The rows of a group lie close to one hidden flat surface of 10 dimensions, which passes through zero. Surfaces can cross.
In the rows, zero is written as 128.
Known rows, each followed by its group:
[109 108 154 146 175 116  84 142 160 182 155 108 133 117 136 180 165 196
 101 129]
(0)
[ 65  97 149 155 197 101 193 102 172 137 178 136 150  70 148 134  88 178
 119  68]
(2)
[112  96 127  59 107 154 165 110 125 100 147 122 146 135 115 146 121 120
 128 151]
(3)
[ 86  63 156 140  84 163 136 114 112 130  68 174 101 177  75 149 164 104
 182 108]
(1)
[168 174 120 144 102 157  90 146 134 107 117 101 151 185 110 124 130 123
 122 113]
(0)
[197 161 116 115 164  89  97 136  84 118 150 140 137  73 129 146 103 155
  99 105]
(1)
[177 144 178 133 117 137 100 120 178 113 133 115 180 157 112 114 151 125
 181 174]
(3)
[140 148 132 155 147 118  73  99 127 142 158 126 121 107 126 125 140 144
 141 118]
(0)
[158 154 142 177 142  88 104 110 121 146 141 166 116 103 113  78 133 117
 166 149]
(3)
[127 150  82 171 102 144 124 152 137 178 129 105  80 196 121 129 126 130
  58 142]
(3)
[162 164  71 147 112 115 127 145  99 161 128 143  73 147 104  72 112 104
 104 131]
(3)
[ 92  97  99 167 162 139 124 171  90 117 134  87 115 122  63 183 109 131
 105  96]
(1)
[116 124 134 119 129 140  97 128 116 111 132 131 143 130 115 152 146 141
 121 121]
(1)
[150 120  96 185 133  75 143 175 127 154  93 144  84  90 139  72  94 116
 102 151]
(1)
[142 188 149 141 161 115 153 123 134 117 186 175 178 161  99  97 139 118
 129 147]
(2)
[134 122  50  64 160 134 130 138 156 127 175 154 131 129 127 146 115 156
  81  97]
(2)
[128 136 116 129 104 125 117 132  87 128 122 143 121 127 105 113 117 140
  86 106]
(3)
[129 154  88 138 118 118 111 157 158 114 140  98 135 116 161  80 119 117
  92 184]
(1)
[171 193 102 151 160 132  48 154 106 129 156 111 144 145 101 155 140 154
  94  90]
(2)
[143 131 149 138 116 115 118 122 120 164  99 130 104 115 151 109 136 141
 139 105]
(2)
[163 107 118 135 161  95 141 159  77  98 105 150 113  94 107 176 112  94
 145 154]
(3)
[149 170 117 135 147 121 152 146 152 154 138 118 124 159 162 124 123 129
 100 135]
(0)
[116 129 111  99 113 171 142 144 185 128 129  89 150 189 152 158 127 145
  94 120]
(0)
[ 98 103 134 112 114 146 177 141 132 112 115 126 138 150 120 141 126 114
 123 140]
(0)
[ 88  95  75  85 114 129 124 121 138 103 132 153 114 103 163 133 131 121
 101 156]
(2)
[139 144 101  97  95 135  98 135 135  80 114 151 158 130 142  98 129 126
 109 136]
(2)
[104 130 150 158 158 125 147 148 158 162 127 115 128 143 151 138 141 146
 119 122]
(3)
[168 156 129 147 184  86 189 180 129 187 124 137 105 122 140  89 115 118
 137 118]
(3)
[ 90 147 158 178 129 159 108 129 124 113 135  96 151 174  99 150 158 110
 147 144]
(0)
[ 45  53 144 139 120 161 139  97  76 116 124 172 104 146  35 172 165  95
 183 120]
(1)
[ 82 137  92 108 154 148  97 127 141 104 112 100 125  93 176 101 138 105
 187  52]
(3)
[145 120  86 126 119 120 139 166 150 145 107 190 115 169  97  96 134 123
 109 132]
(2)
[144 162 208 131 119 127 157 149 118 195 106 144 140 193 128 115 184 134
 131 162]
(2)
[171 132 143 131  92 141  86  95 132 138  75 168 103 166 144 148 154 128
 164  89]
(1)
[186 106  99 157 129  81 135 159 126 160  66 153  72  91 158 120  86 140
 109  98]
(1)
[114 154 153 167 119 166 155 135 177 166 134 123 135 248  97 122 170 106
 155 150]
(2)
[174 135 136 125  74 148 144 134 165 140  68 122 117 181 144  88 121 106
 156 118]
(1)
[ 69 113 158 154 156 106 153 136 137 183 123 167 112 127 162 133 162 153
 105 124]
(0)
[127 111  93 167 116 143  94 152 162 109 111  89 131 134 115 147  93 159
  88  83]
(0)
[161 155  83 119 113 116 109 114  94 132 122 143  90 101 145  88 104 123
 113  86]
(3)
[155 167  82 172 159  87 119 113 114 153 158 151  72 106 146 108 120  90
 134 165]
(0)
[ 96  93 166 142 154 126 127 195 150 164 102  98 150 133 136 177 152 182
  84 129]
(0)
[ 99 100 152 136 121 117 135 135  89 130 108 125 108 106 130 154 147 112
 122 187]
(2)
[116 135 135  96 152 122 185 103 132 129 185 117 140 116 134 119 118 110
 136 165]
(1)

New rows, each followed by its group:
[ 71 117 129  98 131 142 143 124 153 150 139 139 127 149 171 148 166 137
  99 157]
(2)
[113 128 149  95 108 144 166 168 181 129 115  78 178 144 155  92 118 157
 100 125]
(1)
[110 113  49 111 137 142  70 101 113  89 161 109  96  94 138 184 120 120
 112 131]
(1)
[134  64 135 116 123 141 135 169 132  89 117  88 160 116  56 179  97 154
 113 129]
(0)
[211 136 121 118 156  80 186 110 110 158 138 167  83 111 148 148  95 103
 141 160]
(1)
[149 140 116 119 145 118 143 133 157 140 140 103 131 113 163 126 103 146
 111 115]
(0)
[132 129 158 157 103 127 138 168 144 143  82 130 141 157 117  87 135 132
 126 125]
(1)
[122 138 119 119 119 124 134  95 150 134 134 131 118 114 166  93 123 121
 140 130]
(1)
[ 93 111  94 130 137 164 159 153 137 126 142  89 110 196 111 193 140  84
 121 184]
(3)
[123  79 107 116 134 129 130 127 140 141 103 144  92 134 156 210 134 138
 109 137]
(1)
[107 164 124 141  95 135  66 128 125  90 113 147 150 139 162 103 162 116
 110 164]
(2)
[ 97 104 100 143 123 126 118 144 161 137 109 116 108 119 164 128 124 138
 100 132]
(1)
[158  92  79  98  97 145 171 159 140 111  97  95 103 142 113 123  89  92
 128 149]
(1)
[135 114 144 141 143 119 152 155 119 113 125 104 145 110 104 136 103 127
 128 136]
(0)
[109 152  91 157 147 134 124 123 166 138 158  74 111 136 170 137 117 117
 109 148]
(1)
[174 165 122 163 126 161 101 130 165  96 131  75 165 166  87 115  91 132
 160  53]
(2)
[126 151  95 158 148 151  55  90 174 134 180  64 121 138 145 164 137 143
 133 126]
(0)
[155 131  65 159 147 116 100 131 155 171 165 160  86 165 105 159 132 149
  75 152]
(0)
[120 129  89 164  76 149  90 109 172  81  93 132 121 150 131  73 113  90
 162 115]
(2)
[173 142 125 134 132  97 149  89 138 161 117 151  89 104 176 105 104 125
 150  99]
(1)
[168 137 109 111 130 109 134 107  94 111 142 157 109 101 105 103 115  92
 161 154]
(3)
[ 77  74  97  99  96 131 157 108 145  85 117 152 117 101 154 118 116  97
 132 177]
(2)
[125 127 144  58 130 125 169 150 129 122 146 161 167 140 136 136 145 142
  93 167]
(2)
[132  91 140  95 151 141 225 119  74 123 158 118 116 126  42 152  90  94
 174 102]
(1)
[161 118 130 110 117 126  85 120 100 124 133 155 124 120  84 131 146 132
 143 137]
(0)
[199 151 126 100 108 145 142 150 124 114 112  99 145 164 104 129 105 114
 136 123]
(1)
[117 142 114 129 146 130 153 143 109 144 142 132 114 139 109 103 133 102
 135 132]
(3)
[178 141 130 100  95 131  53 111  95 100 104 136 135  97 109  97 134 130
 161  98]
(0)
[155 154  98 178 147 117  98 112 124 111 161  93 114 111 116 127 102 105
 143 143]
(0)
[110 129 193 192 163 111 138 123 149 197 102 164 114 161 169 191 166 170
 116 106]
(1)
[ 91  95 129  89 114 129 221  90 109 110 142 174 117 124 120 111 110  85
 150 149]
(0)
[135  80 152  58 104 158 169 150 163 105 110  98 171 154 123 182 119 152
 104 153]
(3)
[101 162 142 204 122 122  52 143 150 144 107 132 133 150 156 114 171 148
 108 130]
(1)
[123 119  84 166 127 130  62 113 100 121 140 134  86 125  97 145 152  90
 150 174]
(0)
[185 155 130 145 145 120 115 152 109 131 125 124 128 154 112 174 127 128
 113 140]
(1)
[100  93 196 130 125 139  84  95 104 118 136 140 165 102  73 147 158 170
 162  97]
(0)
[ 83 117 142 121 139 143 184 204 125 167 110 114 141 168 104 125 137 154
  74 102]
(3)
[ 78  68 134 118 105 115 172 150 129 106  93 160 127 111 136 127 129 112
 110 187]
(2)
[ 64  78 205 120  88 133 212 141  52  78  71 187 165 130  65 104 135  83
 169 133]
(0)
[144 150 135  89 143 138 140 152  92 108 106 107 154 119 153 169 108 145
 106  57]
(3)
[117 113 183 123 127 133 165 111 128 150 118 164 135 160 110 151 155 130
 156 126]
(1)
[101  92 164 126 102 134 117 162  86 162  73 104  98 134 145 176 173 126
 108 185]
(2)
[112 128 120  96 101 151 111 118  89  93 114 117 140 125 137 174 116 149
  84  80]
(3)
[150 156  81  96 156 132 104 118 147 100 173 124 156 107 134 124  97 161
 106  62]
(2)
[123 140  88 111 132 135 108 102 146 143 152 121  98 137 167 131 144 112
 134 151]
(0)
[108 123 177 176 150 112 106 124 119 122 124 141 148 114 130 184 144 157
 114 130]
(3)
[167 195 122  79  97 159 155 139  41 109 160 127 150 190  49  96 123  94
 110 126]
(3)
[111 119 133 107 150 170 150  72  97 121 172 103 117 156  89 200 124 111
 176  79]
(1)
[125 113  84 110 143 113 134 118 109 148 148 164  82 110 125 136 131 111
 123 157]
(2)
[115 125 147 148 119 121 133 156 141 159  95 156 122 153 135 112 153 139
 113 130]
(2)
[130 130 153 132 132 109 152 130 128 126 124 151 143 111 132 105 125 135
 126 129]
(2)
